Every row belongs to one group in each of 3 separate groupings. Each group adds its own fixed numbers to the row, and there is some noise. The rows also spread widely along 12 directions, which tell nothing about the answers.
(in the rows, 128 means zero)
Known rows, each followed by its group in each grouping:
120	129	130	111	157	116	147	132	156	167	131	157	89	115	143	132	141	110	126	130	113	122	124	117	116	110	127	132	131	139 -> (2) Z527 givu
131	115	111	152	159	102	144	132	122	98	134	107	153	125	121	170	162	147	142	137	131	141	139	133	155	156	134	112	112	133 -> (1) Z527 Pizi
132	125	113	115	136	127	121	142	160	126	141	165	128	130	122	115	97	128	140	131	110	136	124	122	126	112	144	131	128	138 -> (3) Z443 Fod
111	142	119	126	115	137	146	145	113	184	107	157	74	141	143	89	107	123	154	107	93	131	147	96	112	103	132	135	163	162 -> (3) Z719 ziko
168	116	128	101	95	162	122	143	113	135	161	123	109	141	96	137	76	125	116	156	140	138	126	119	108	137	137	111	114	85 -> (1) Z443 Fod
180	140	110	151	141	151	131	132	113	122	189	145	91	143	174	168	68	125	113	131	140	157	111	131	97	133	126	103	141	119 -> (0) Z516 gilem
121	149	132	151	137	142	131	129	133	118	123	109	138	104	146	137	144	121	115	136	169	111	121	130	119	139	144	124	116	116 -> (2) Z719 gapa
155	113	117	146	174	110	117	122	122	97	122	95	151	111	81	147	140	140	153	150	101	132	117	168	146	144	132	115	93	100 -> (0) Z516 Pizi
161	137	146	150	111	151	147	140	161	158	105	151	134	119	129	114	148	105	108	133	135	138	111	136	103	127	143	132	111	118 -> (0) Z516 ziko
144	124	149	124	127	127	133	135	97	116	103	70	137	110	108	105	127	158	151	117	128	146	154	131	110	133	131	134	135	112 -> (1) Z516 givu
151	119	164	119	149	146	144	121	121	148	167	111	93	79	142	167	119	103	102	123	179	148	121	116	96	109	118	111	135	97 -> (2) Z443 gapa
125	128	101	153	154	123	132	129	113	127	136	126	131	148	149	155	79	145	163	137	123	124	133	133	139	135	139	114	131	114 -> (0) Z516 gilem
102	131	108	128	129	129	142	148	169	158	127	182	135	153	142	108	100	127	151	120	113	137	135	96	135	97	155	143	145	153 -> (0) Z527 gapa
123	129	88	150	130	157	129	142	139	142	156	163	102	149	117	151	91	98	108	174	128	109	97	108	139	128	131	103	106	103 -> (3) Z516 gilem
90	129	113	104	180	92	128	134	150	153	108	160	119	120	133	117	132	127	169	139	91	89	135	132	144	116	149	144	128	139 -> (1) Z527 Fod
120	130	117	150	128	112	138	141	138	124	92	119	146	118	97	130	205	104	121	164	115	100	119	128	157	166	143	120	84	125 -> (1) Z516 ziko
110	120	134	160	128	137	158	133	151	131	56	81	183	103	91	95	183	154	130	131	164	124	126	134	122	132	127	142	108	109 -> (1) Z443 givu
149	146	144	116	143	145	97	138	148	74	152	116	155	94	156	114	100	146	114	129	166	128	124	132	102	128	163	147	128	119 -> (1) Z527 givu
154	149	125	133	139	165	145	118	110	178	103	124	64	117	132	121	122	112	113	151	134	100	102	159	77	133	112	120	121	89 -> (3) Z719 ziko
118	129	127	105	140	132	105	135	133	81	127	95	164	107	120	112	109	163	145	140	150	116	133	129	126	138	144	138	126	109 -> (1) Z443 gilem
160	141	145	156	92	184	131	136	97	149	110	103	99	112	114	87	97	123	113	117	144	150	129	123	82	104	130	135	135	111 -> (2) Z516 ziko
143	92	140	115	165	100	121	127	137	115	120	101	156	102	84	129	125	154	174	120	100	159	139	141	142	108	126	130	128	117 -> (0) Z516 ziko
173	126	107	140	142	142	145	123	138	108	132	109	114	125	139	128	130	166	119	124	134	169	119	146	87	130	101	123	145	124 -> (2) Z516 ziko
144	117	122	141	114	142	139	141	113	115	164	121	115	130	129	150	124	127	111	129	140	157	139	103	126	136	127	106	129	132 -> (3) Z527 gilem
138	102	141	141	89	133	132	156	135	141	136	143	171	144	80	153	125	107	137	139	133	149	147	106	165	138	162	116	89	121 -> (1) Z527 ziko
144	156	105	136	142	124	136	142	163	83	147	141	142	130	178	130	143	156	114	123	144	141	124	125	112	152	140	135	140	159 -> (1) Z719 Pizi
97	118	135	166	167	128	155	124	128	179	91	118	123	95	101	133	154	112	145	126	133	115	119	129	138	105	119	121	118	121 -> (3) Z719 gilem
185	120	158	146	129	135	110	135	137	117	132	133	155	101	97	126	115	119	142	107	116	167	128	157	120	117	147	125	104	137 -> (3) Z719 ziko
129	126	154	86	119	134	138	140	192	166	101	160	150	125	106	105	139	102	127	161	124	104	116	138	112	129	157	148	98	84 -> (0) Z516 Fod
140	112	117	96	142	91	138	137	150	89	135	109	144	125	135	129	172	165	141	128	106	160	150	119	129	149	124	130	143	144 -> (0) Z516 ziko

New rows. What belongs after each?
116	126	113	122	153	128	121	140	142	90	156	106	147	111	152	120	107	172	142	109	153	158	141	96	121	102	136	133	168	147 -> (0) Z719 gapa
104	97	96	143	169	105	157	120	126	140	126	109	126	128	110	165	143	151	155	132	124	141	137	121	149	118	109	111	136	126 -> (2) Z527 gapa
152	126	121	152	122	136	139	154	139	133	156	155	112	128	130	127	127	116	116	114	119	171	125	91	126	109	133	122	139	162 -> (1) Z516 ziko
166	131	120	146	124	111	154	144	160	142	155	183	136	165	177	166	110	124	143	111	114	175	141	125	127	140	146	118	135	160 -> (0) Z516 ziko
169	107	79	157	155	134	141	126	111	114	136	104	111	139	80	137	120	156	133	153	104	154	104	150	118	130	101	103	121	109 -> (1) Z516 Fod
158	110	129	147	123	152	119	134	114	95	148	80	149	102	81	124	116	151	124	118	150	175	130	117	120	106	123	115	128	123 -> (2) Z719 gapa
147	131	82	136	137	133	124	123	130	95	79	85	135	134	89	92	163	164	130	175	102	105	105	168	113	166	120	129	103	95 -> (0) Z516 ziko
120	146	118	103	142	94	125	153	174	114	144	171	137	139	160	140	146	114	134	147	104	109	132	110	147	156	162	133	116	150 -> (1) Z516 givu
155	141	103	134	104	134	117	149	131	94	149	146	130	148	152	111	116	146	128	121	109	155	142	113	122	139	153	127	136	168 -> (0) Z527 ziko
126	114	66	145	147	101	148	139	162	100	121	123	149	150	107	122	174	170	140	142	97	150	125	121	146	141	117	118	130	161 -> (0) Z719 Fod
107	118	115	106	170	120	114	117	125	121	115	108	137	115	113	132	97	153	163	152	123	93	131	155	132	131	136	132	115	91 -> (2) Z527 gilem
123	122	102	154	147	133	114	133	174	98	157	151	170	127	121	170	121	118	117	160	151	118	106	130	159	135	152	114	87	118 -> (2) Z527 gilem
188	165	120	135	96	153	126	144	134	125	144	170	111	153	162	124	100	111	110	137	123	131	117	150	91	165	159	123	110	136 -> (1) Z443 Fod
142	129	96	180	156	138	160	125	126	156	117	128	97	129	118	135	144	122	120	140	121	139	99	131	115	116	112	111	127	122 -> (0) Z516 gapa
130	134	154	133	138	151	136	130	129	146	107	115	121	95	123	110	118	114	123	138	152	116	120	139	98	117	139	134	118	92 -> (3) Z516 Fod
141	126	110	109	127	109	143	151	119	131	182	161	90	157	155	163	112	124	138	120	106	161	152	84	138	138	129	109	154	162 -> (1) Z443 Pizi
141	122	140	92	167	121	137	128	161	147	157	159	104	110	155	154	120	121	127	132	137	131	122	126	109	117	131	133	139	119 -> (1) Z527 ziko
104	119	99	127	120	130	156	153	182	167	113	174	118	146	108	110	159	113	118	151	108	127	112	83	138	111	127	135	128	140 -> (1) Z516 ziko
169	138	118	135	139	100	129	137	123	79	145	124	124	114	151	139	186	139	118	119	109	156	137	135	125	164	137	121	128	178 -> (1) Z527 ziko
159	128	147	116	119	116	149	130	138	161	126	164	122	141	126	163	136	91	132	147	114	120	134	157	127	161	152	114	90	103 -> (3) Z527 gapa
130	157	102	155	133	159	127	138	126	105	145	120	126	129	166	133	102	145	110	137	167	119	116	116	110	139	138	123	137	126 -> (1) Z719 gilem
138	169	133	134	159	115	118	138	161	133	136	198	122	119	203	107	100	121	155	95	99	128	130	139	111	111	171	155	146	184 -> (0) Z527 gilem
162	96	113	147	129	154	126	137	134	127	147	122	147	136	65	137	82	143	135	141	129	157	117	137	131	106	132	114	107	101 -> (1) Z527 Fod
137	103	143	107	164	139	150	118	164	164	137	133	128	108	112	155	119	125	125	147	159	131	109	139	105	107	123	126	120	73 -> (0) Z527 gapa
102	141	142	136	115	144	132	144	55	136	116	69	99	103	124	105	127	133	141	114	144	125	159	87	121	123	138	122	155	130 -> (1) Z719 gapa
125	120	136	119	139	122	138	131	128	190	110	167	123	152	115	163	80	107	177	146	114	100	134	144	143	136	150	120	104	90 -> (1) Z443 ziko
140	123	141	101	141	133	111	133	85	113	164	91	77	93	126	140	115	120	123	133	130	139	140	102	115	123	124	112	139	114 -> (2) Z516 ziko
176	138	120	149	127	119	136	138	144	133	140	164	121	144	139	152	143	104	126	138	99	143	118	147	128	155	145	112	102	140 -> (0) Z516 ziko
148	134	128	138	134	146	149	124	99	119	135	96	102	108	145	134	138	140	107	131	156	142	129	133	92	138	121	117	138	116 -> (3) Z527 gapa
168	152	156	133	133	147	155	128	148	183	118	161	103	125	155	137	129	99	122	126	134	128	116	154	86	133	140	132	118	110 -> (0) Z719 Pizi
129	129	115	128	123	141	149	135	146	159	143	167	105	151	161	144	92	129	137	123	132	142	136	109	117	116	134	128	144	135 -> (2) Z527 ziko
151	125	151	119	84	146	105	157	97	119	157	120	128	121	87	123	104	100	125	138	113	142	144	93	141	133	156	117	103	120 -> (1) Z516 gilem
135	116	103	140	104	112	160	149	147	136	144	164	149	176	146	172	135	135	139	133	129	151	149	105	154	158	143	111	121	148 -> (1) Z527 ziko
143	173	109	178	117	149	147	137	143	113	109	138	136	134	179	105	139	135	106	130	149	128	113	136	96	145	153	136	131	141 -> (0) Z516 gapa
138	141	97	133	142	117	135	128	155	87	122	115	158	140	157	152	161	160	127	157	148	115	124	150	125	182	137	119	116	122 -> (0) Z719 ziko
132	134	124	112	124	146	162	136	112	188	146	144	73	150	148	152	95	120	127	132	137	130	134	102	100	123	120	113	154	109 -> (1) Z719 gapa
125	123	111	121	148	115	120	139	199	120	129	187	185	146	119	127	102	131	157	141	110	124	118	144	150	121	172	143	104	130 -> (0) Z527 gapa
123	156	92	184	149	134	158	125	135	151	94	144	127	153	158	143	124	126	135	153	134	99	107	154	119	151	144	119	113	111 -> (0) Z516 gapa
130	153	120	123	89	145	142	155	145	162	112	160	116	146	125	99	148	104	115	145	117	110	129	106	118	144	154	133	113	139 -> (1) Z719 Fod
102	128	103	152	122	126	117	147	163	110	126	148	179	142	107	132	113	121	142	150	125	119	125	112	167	130	164	128	98	129 -> (2) Z516 gapa
130	143	101	119	147	130	109	132	172	89	132	139	168	143	135	142	108	147	139	163	135	100	116	155	133	161	156	132	99	107 -> (2) Z719 Pizi
150	108	133	126	139	140	166	124	163	194	123	159	123	147	112	164	114	111	132	154	139	124	113	150	114	126	130	116	102	80 -> (0) Z527 Fod
148	141	124	115	137	100	127	145	144	89	141	137	140	126	162	135	156	138	130	124	113	142	141	126	128	159	148	130	133	159 -> (1) Z516 ziko
121	146	119	162	151	124	110	126	81	109	109	84	137	111	115	134	125	130	158	144	127	94	130	148	145	150	153	111	108	113 -> (0) Z719 gapa
117	137	117	144	133	150	133	151	181	140	142	166	136	128	133	125	108	108	108	144	145	122	104	93	130	105	149	134	121	125 -> (1) Z516 givu
138	144	105	140	119	144	104	151	128	92	145	145	118	119	135	73	108	142	127	108	99	153	131	103	116	102	146	139	147	180 -> (3) Z527 gilem
163	139	139	136	110	157	137	137	159	144	103	144	132	115	121	88	134	130	116	116	129	152	119	142	87	113	133	143	125	135 -> (3) Z719 ziko
95	150	101	151	96	152	155	149	110	174	104	143	99	166	155	98	96	130	141	132	125	116	142	86	118	124	138	132	154	133 -> (0) Z516 gilem
135	153	75	166	104	153	146	142	113	125	136	130	94	162	152	129	127	138	107	147	135	127	124	112	115	155	126	107	133	148 -> (2) Z719 Fod
139	134	102	155	99	151	147	144	106	156	120	121	113	169	118	132	102	133	137	145	123	132	136	113	124	143	132	106	124	117 -> (0) Z719 givu
149	80	137	123	118	120	129	134	96	124	160	89	132	117	49	172	145	116	131	144	118	163	148	111	162	132	123	93	97	109 -> (2) Z527 gapa
172	157	151	129	139	144	111	132	140	131	110	150	93	75	128	72	154	101	109	115	105	132	102	151	82	112	138	148	120	153 -> (3) Z443 ziko
103	117	120	167	126	135	139	138	94	155	96	104	134	125	93	118	115	133	163	124	126	127	142	109	148	115	131	117	126	123 -> (0) Z443 gilem
123	121	120	160	129	140	150	138	167	153	116	146	141	123	103	153	170	100	105	159	150	117	100	121	142	134	131	114	89	115 -> (3) Z719 ziko
138	130	138	136	112	150	162	131	120	179	123	142	100	142	160	139	102	128	135	112	143	147	148	120	98	119	128	126	147	125 -> (2) Z527 ziko
107	172	123	161	144	144	111	144	143	130	129	163	131	109	169	108	108	105	133	123	141	96	113	114	130	118	170	141	125	157 -> (1) Z719 gilem
164	116	87	144	127	129	141	140	129	135	154	153	112	169	108	135	84	144	151	125	81	173	128	123	126	115	125	110	139	139 -> (0) Z516 gapa
137	140	77	185	174	123	146	115	117	97	98	85	140	131	127	148	144	163	135	161	136	107	105	170	125	165	117	111	108	103 -> (1) Z516 givu
114	161	141	147	116	122	141	141	119	101	96	111	137	103	180	113	176	132	122	114	160	120	151	121	120	160	152	135	133	156 -> (3) Z443 ziko
155	163	170	133	109	158	131	131	148	179	95	169	104	104	148	101	140	77	110	129	133	104	114	152	89	126	162	147	99	124 -> (2) Z527 ziko
118	147	146	119	122	137	146	137	122	140	108	113	108	100	149	96	170	120	111	127	142	119	136	110	100	129	142	139	140	128 -> (0) Z527 gapa
174	112	145	128	118	139	131	136	151	108	152	122	167	116	104	153	132	126	108	146	157	150	119	145	120	146	148	120	91	99 -> (1) Z527 Fod
187	134	171	142	140	131	126	123	134	116	124	115	137	80	134	126	142	123	128	102	133	166	127	166	93	123	134	134	117	129 -> (2) Z516 ziko
135	132	127	118	116	155	114	139	140	130	99	117	129	103	63	73	142	119	116	157	119	110	105	130	113	122	142	140	99	109 -> (1) Z443 Fod
146	133	127	120	118	144	115	141	102	110	138	105	103	116	119	99	103	138	128	122	120	144	138	113	107	122	130	124	140	134 -> (3) Z443 givu
145	131	123	154	123	145	119	139	161	98	131	123	154	102	105	112	152	123	98	139	137	146	111	121	124	124	134	131	103	135 -> (2) Z516 gilem
156	125	127	174	142	138	137	131	160	124	120	131	142	102	109	136	158	116	111	129	136	150	103	142	124	118	126	124	104	133 -> (2) Z516 ziko
122	127	122	136	179	97	165	121	157	152	134	153	124	122	168	174	160	120	139	130	136	127	126	139	131	136	133	117	129	131 -> (0) Z527 gapa
108	155	126	171	114	136	144	151	144	153	111	156	143	128	141	118	141	103	128	120	141	118	126	102	140	122	161	131	119	156 -> (1) Z719 gapa
120	133	134	135	140	131	135	135	123	122	104	104	128	103	133	71	128	160	149	97	115	154	143	113	103	95	126	152	164	149 -> (0) Z516 gilem
130	149	97	175	129	154	138	127	122	96	96	90	137	113	141	88	136	171	122	119	148	138	124	137	94	133	119	135	141	145 -> (2) Z443 gilem
159	149	97	173	163	141	114	119	111	81	128	101	126	103	130	113	116	156	125	124	131	133	105	167	102	130	127	119	128	137 -> (3) Z719 gapa
120	98	142	122	145	123	153	144	186	155	158	159	149	119	130	153	117	118	131	121	147	167	132	93	132	92	136	129	137	124 -> (0) Z516 Fod
123	121	118	128	156	118	161	120	186	158	91	151	134	118	126	125	175	136	132	135	126	125	115	148	114	122	119	142	119	127 -> (2) Z527 ziko
133	120	135	138	134	118	139	135	156	126	103	123	161	105	108	107	161	134	139	119	127	146	132	131	129	121	142	135	119	141 -> (0) Z443 Fod
123	138	103	147	164	119	123	138	99	103	162	106	90	100	142	135	142	131	125	124	125	132	127	99	130	119	126	111	149	163 -> (1) Z719 Fod
123	156	106	140	149	143	154	127	178	141	110	161	121	131	183	109	138	139	114	139	151	109	108	143	87	128	141	146	138	130 -> (0) Z527 Fod
156	137	119	129	105	124	166	135	147	153	84	141	127	151	134	104	171	139	131	131	102	139	132	148	100	160	125	131	121	142 -> (0) Z443 gilem
159	115	116	134	153	116	128	130	113	121	157	122	120	135	123	161	102	137	149	130	112	151	133	137	133	131	131	105	124	127 -> (0) Z527 givu
122	118	89	151	101	152	138	150	144	138	113	128	130	143	59	91	145	122	109	165	106	135	107	93	139	116	127	119	110	119 -> (0) Z516 gapa
164	133	140	120	150	122	150	131	114	153	152	145	76	117	147	150	140	112	123	117	110	146	131	131	104	131	126	120	135	139 -> (1) Z527 Pizi
104	112	93	144	160	117	168	132	149	147	100	126	135	139	114	115	129	166	157	124	116	144	127	116	126	102	110	133	153	131 -> (1) Z516 gapa
139	171	145	139	130	128	110	140	118	89	112	116	142	91	155	99	150	120	122	123	143	109	127	140	114	153	169	141	115	145 -> (1) Z443 gapa
117	107	123	120	138	129	155	134	177	157	84	133	143	111	78	81	164	140	136	131	115	144	118	117	117	95	119	147	131	126 -> (0) Z443 gapa
137	129	121	112	123	147	142	135	150	140	166	154	97	132	163	147	114	122	105	138	152	139	125	103	106	125	129	125	138	126 -> (2) Z527 ziko
139	180	91	180	130	151	130	131	103	145	124	165	82	148	185	122	80	116	132	130	116	105	119	148	104	137	157	122	129	155 -> (2) Z527 Fod
151	125	117	164	117	155	152	140	119	190	122	157	101	150	91	126	88	104	138	132	105	143	113	125	119	103	131	119	116	113 -> (1) Z516 gapa
117	100	148	101	139	114	121	150	137	147	155	131	131	101	80	137	132	105	145	130	112	141	140	87	158	101	142	121	117	134 -> (1) Z719 Fod
140	122	164	92	148	101	133	127	160	149	107	144	139	106	132	138	145	118	158	122	118	123	140	151	123	137	143	139	115	120 -> (2) Z443 ziko
